Each new row is followed by what is left after taking away its nearest point in the smallest flat space through zero that holds the last named rows.
In the rows, 128 means zero.

Q_52 (4 x 13)
[[136 105 133 125 107  96 107  84 175 167 129 143 117]
 [124 112 100 173 120 153  64 145 126 148 107 144 131]
 [ 93 140 101 134 130 111 112 129 111 129 118 178 166]
 [117  70 127 120 167 153  98 123  96 129 140 168 178]]
New rows:
[141 128 150  96  98 127  94 133 138 137 165 100 126]
[125 141 138  99 101 125  94 143 123 129 160 115 141]
[ 96 103 127 166  99 107 144 168 121 117 105 121  86]
[ 96  80 138 147 113 103 150 152 119 118 117 133 102]
[152 121 101 115  90  98 171 159 120 133 114 178 107]
[164  97 108 118 101 120 159 163 115 134 118 169 106]
[152 130 145 154 158 167 142 126 132 121 135 120 149]
[142 145 137 155 143 143 141 115 146 131 129 134 149]
[112 136 135  76 130 129 190 168 131 130 152 173  97]
[120 117 124 104 122 146 147 172 141 149 141 174  89]

Q_346 (4 x 13)
[[ 92  91 135  94 138 138 124 138 140 122 139 120 139]
 [107  95 141 106 140 141 134 140  96 121 118  77 130]
 [134 117 121 112 106 145 125 103  77 113 153 118 126]
 [112 143 115  91 165 147 126  89 109 123 146  61 139]]
New rows:
[129 119 146 129 151 140 144 135  90 191 133  97 115]
[128 122 139 128 141 137 137 130 115 191 150 136 118]
[134 153 124 136 138 130 135 126 157 128 116 143 132]
[129 132 128 125 128 139 136 127 130 120 121 132 131]
[121 134 126 110 121 131 108 128 134 155 143 109 120]
[128 132 129 121 113 127 110 136 131 156 136 117 116]
[136 135 132 140 133  89  65 119 132 191 146 116 101]
[127 114 137 131 126  94  65 126 120 186 149 113 102]

Q_30 (4 x 13)
[[114 170 130 153  89 114 109 136 213 113 138 187 131]
 [104 178 135  98 118 100  97  79 186 122 208 113 129]
 [ 96 168 116  90 128 106  90 166 134 144 177 188  94]
 [102 205 154 130 106  97 131 111 103  97 144 174  74]]
New rows:
[107 151 115 140 134 163 148 139 140 103 134 111 134]
[105 148 112 133 139 163 145 147 132 108 137 113 131]
[149 119 162 103 114 139 153 139  95 119  99 106 117]
[141 128 155  97 107 133 134 144 136 124 122 120 125]
[173  86 134 100 185 135 102 139 111 143 125 150 109]
[171 114 150 121 163 126 109 109 139 120 125 152 110]
[141 103 113 175 169 170 120 159 131 135 142 110 147]
[129 141 127 173 159 154 120 141 124 120 157 122 125]

Q_162 (4 x 13)
[[139 148 117 159 121 122 155 174 126 174 113 145  99]
 [123 123 152 113 129 119 196 113 104  71 174 189  70]
 [107 196 113 165 104  94  95 162 178 146 152 154  71]
 [125 151 104 147 137 156 125 139 156 125 108 157 122]]
New rows:
[173  89 177 120 137 160 141 116 118 117 108 132 163]
[160 125 172 137 121 135 118 132 144 127 126 140 133]
[128 144 175 109  95 155 110 160 129 126 141 166 122]
[132 133 175 105  98 160 106 157 123 133 131 152 139]
[ 96 152  92  81 142 118 166 109 141  79 117 133 123]
[104 152  92  90 133 103 159 130 133 120 107 107 130]

Q_280 (4 x 13)
[[123  94  99  99 131  72 133 107 164 169 121 138 151]
 [ 98 127 104 112 115 110 126 139 127 146 117 124 156]
 [128  69 148 117 141 116 114 139 134 134 105 141 153]
 [103  69 121 163 150 146  84 123 182  87 115 113 170]]
New rows:
[156 107 138 121 107  80 140 141 122  83  81 141  83]
[134 124 114 130  99  85 134 141 131  76  84 127  94]
[134 114 151 102 155 142 113 133 140 166 142 131 155]
[130 140 141 112 149 153 115 130 139 157 152 122 147]
[149 140 130 128 121 130 136 154 156 157 139 127 127]
[143 135 133 133 122 138 129 160 155 149 135 124 133]
[133 152 135 106 134 205 120 116 134 142  92  71 144]
[147 138 135  91 139 181 129 104 143 162  92  82 140]
[ 54 153 120 111 171 110 136 155 113 136  77 121 185]
[106 158 143 128 191 117 148 121 129 124 101 130 137]
[125 134 172 134 192 154 156 137 113 134  97 108 116]
[109 142 140 129 186 135 157 125 133 146 101 101 128]

Q_265 (4 x 13)
[[145 131  69 152 143 105 135  85 115  70  79 155  92]
 [148  76 102  93 119 125 115  99 169 119  90 189 116]
 [134 128 130  96  96 123  81 137 153 145 113 157 150]
 [115 122 112  89 117 159  89 128 124 118 106 135 139]]
New rows:
[140 141 133 144 165 111  98 159 170 148 139 134 109]
[130 135 121 136 175 132  98 153 156 133 132 126 104]
[118 109 101 112  86 117 126 103 127 150 141 144 158]
[113 118 100 128  98 119 141 102 111 141 147 127 151]
[168 155  93 138 115 108 147 159 101 102 143 105 161]
[168 119  97 113 116 125 150 155 120 111 142 120 160]

Q_941 (4 x 13)
[[111  62 140 137 167 141 115 140 119  99  39 127 123]
 [143  73 122 106 165 162 131 139 108 116  93 148 150]
 [117 119 143  80 164 153 124  94 103  82  70 135 124]
 [166 105 156 170 153 129 129 156  77 148 190 149 198]]
New rows:
[114 101 111 123 143 125 118 136 143  88 144 159 159]
[105 119 113 128 131 113 116 130 152  88 147 150 147]
[140 107 138 113  89 121 171 127  96 140 159 149 100]
[128 100 148 122  95 116 164 125  95 129 134 143  93]
[164 145 111 148 149 145 134 161 122 138  85 100 122]
[165 167 116 140 145 143 135 149 116 136 102 100 124]

Q_689 (4 x 13)
[[ 92  81 137 125 123 171 131 120 113 149  94 125 127]
 [131  97  86 134 123 161 132 129 120 116  73 152 119]
 [ 87 112 129 115 116 132  92 151 120  69  77 136 103]
 [ 98 134 140 124 136 160 137  96 146 108  39 127  85]]
New rows:
[ 99 122 121  84 128 154 125 176 127  92 170 145 151]
[114 143 122  91 141 165 153 144 146 110 148 142 139]
[125  87 135 181 134  88 106 105 148 159  96 126 155]
[127  99 135 179 133  75  99 111 151 144  99 127 151]
[157 183 133 140 111 126  93 168 132 158 113 143 134]
[140 165 142 138 109 143  94 164 126 169 102 139 134]
[172 177 132 154 117 131 162 107 122 139 174 181  83]
[127 139 148 143 105 148 138 124 103 127 156 177  81]

Q_684 (4 x 13)
[[121 148 114  92 177 128  77 208 131 136 192  81 159]
 [126 128 101 125 141 127 124 127 113 102 169  91 137]
 [151 139  96 115 165 127 114 141 145 145  66  90 117]
 [110 122 147 135 152 103 125 139 164 169 144 145 128]]
New rows:
[128 149 116 127 159 125  65 124 128 142 130 151 106]
[128 144 115 135 143 129  77 104 116 126 135 156 104]
[191 126 114 107 138 167 123 112 128 138 104  79 153]
[169 115 144 121 127 154 133 105 139 152 141 114 156]
[148 124 115 117  66 129 127  89 141 145 126 127 125]
[145 129 112 108  85 125 113 112 149 155 141 115 132]

Q_592 (4 x 13)
[[118 147 172 115 122 133 119 163  80  75 158 143 106]
 [120  97 121 131 183 142 153 144  85 101 141 124 151]
 [137 118 198 136  98 120  87 128 133 149 148 112 110]
 [149 109  96 128 129 117 124 179 144 132 116 152 108]]
New rows:
[147 133 163 128 149  97 137 110  83 128 128 149 104]
[151 133 139 129 146  94 141 104 102 142 114 151 106]
[134 154 112  99 152 169 156 125 137 128 116 130 152]
[144 142 142 103 139 162 134 141 141 139 125 128 137]
[122 151 134 129 161 119 155 124  65  65 105 122 140]
[145 134 137 140 133 103 128 125 113 116  91 117 126]
[136 100 123 149 121 151 179 136 163 127 123 145 148]
[131 115 148 145 106 151 170 134 154 117 133 145 139]
[108 113 121 124 116 128 170 113 130 130 119 143 115]
[112 106 137 126 113 126 161 121 128 132 125 141 110]

Q_809 (4 x 13)
[[ 72 112 140 174 115 137 138 157 103  92 132  91 171]
 [119 122 131 138 117 141 115 137 150 123 123 144  93]
 [152 159 128 109 157 133 121 144 129 118 113 136 131]
 [149 130 163 155 150 134 171  94 101  96 129 127 140]]
New rows:
[ 87 137 135  91 128 117 144 109 106  90 126 101 168]
[ 97 135 134  86 121 124 131 104 132  98 122 126 124]
[107 152 125 132 136 133 138 171 115 170 121 102 115]
[120 146 137 139 137 134 153 147 113 168 124 110 103]
[143 144 100 103 100 125 129 103 140 165 117 133 168]
[131 144 121 134 103 146 134 115 144 131 108 139 152]
[134 124 169  91 131 107 167 157 114 106 154 168 132]
[119 115 159  90 116 105 156 165 121 116 157 165 129]
[147 130 120 124 125 162 111 101 126 165 120 116 131]
[136 131 127 138 127 170 112 113 123 148 116 112 135]
[ 95 132 119 161 115 105 137 150 120 107 126 138  88]
[119 144 111 137 129  92 142 137 110 122 128 135 105]

Q_382 (4 x 13)
[[183 105 153 139 178 125 147  76 147 135 125 157 110]
 [155 140  95 164 175  69 162  80 136 131 126 125 190]
 [170 100 156 153 115  39 122 137 126 153 160 123 133]
 [121 120 107 114 118 109 129  99 180 141 129 124 125]]
New rows:
[128 166 143  98 138 125 163 142 128 166  92 115 163]
[136 154 158  93 131 125 156 145 134 171  97 119 144]
[135 150 153 156 171 101 116 117 144 133 153 127 104]
[109 161 140 146 156 120 111 130 142 127 148 119 106]
[ 98  87  94 153 157  86 137 144 128 112 100 147 120]
[ 96  84 104 145 152 104 131 151 126 110  99 151 104]
[148 145 171 139 123 155 108 112  94 126 146 146 118]
[129 152 141 133 111 135 110 100 122 131 146 133 136]
[150 171 153 139 102 170 140 115  93 152  95 144 112]
[145 168 137 139  88 133 139 107 117 163 103 133 124]
[153  92 100  96  94 117 134 125  95 155 132  92 137]
[156  96 100  95 112 140 141 113  93 148 123 100 134]

Q_360 (4 x 13)
[[133 182  72 111 104 175 122 149  87  79 145 100 164]
 [175 129 136 145 139 110 138 133  96 137 111 118 185]
 [103 117 126  94 146 140 129 126 111 139 131 139 168]
 [112 193 117 118 127  79  80 118 133 173 148 133 161]]
New rows:
[192 144 110 138 128 138 120 109 115 138 134 137 109]
[163 129 113 115 138 147 120 104 118 146 138 149 111]
[114 141  80 139 134 186  74 133 145 127 170 153 142]
[145 110 108 164 145 165  91 130 147 139 150 155 142]
[101 122 135 113 102 112 132 117 159 124 158 166 171]
[127 120 134 134  92 117 143 123 156 106 151 154 158]

Q_837 (4 x 13)
[[127 102 165 112 132 107 133 149 133 135 136  85 152]
 [128 156 166 104 127 107 134 118 107 105 107 122 110]
 [104 115 143  63 119 112 105 162 148 146 127 124  89]
 [ 93 145 117  93 109 116 131  39 124 165 116 124 111]]
New rows:
[103 150 131 129 144 131 116 187 146 124  94 132 107]
[ 99 147 126 144 142 130 129 142 141 139  97 116 132]
[133  95  79 119 105 130 140 147 138 139 145 134 150]
[137 121 106 110 105 116 148 134 118 117 128 132 140]
[115 117 118  88 100 142 116 154 101 122 120 166 185]
[115 123 122  91 100 139 121 139  95 120 116 163 189]
[130 109 137 106 128  99 118  65 179 163  74 104  85]
[160 107 134 150 142 115 121 112 175 131  80 117 101]

Q_755 (4 x 13)
[[118  76 119 158 120 136 144  88 151 121 170 148 137]
 [122  91 152 109  76 134 160 100 129 128 115 134 154]
 [103  79 134 131  81  75 122 119 167 133 150 134 144]
 [ 57 130 143  90 125 111 164 140 109  89 152 186 150]]
New rows:
[110 120 124 127  94  79  85  90 172 115 107 115 156]
[116 147 118 127 133 125 101  88 142 101 105 126 149]
[123 153 108 125 167 159 124 160 172 135 144 150 129]
[128 135 123 113 131 155 133 149 176 143 127 141 142]
[141 117 122 118 111 127 136 176 139 138  93 145 167]
[143 113 109 137 132 139 135 168 142 134 112 151 160]
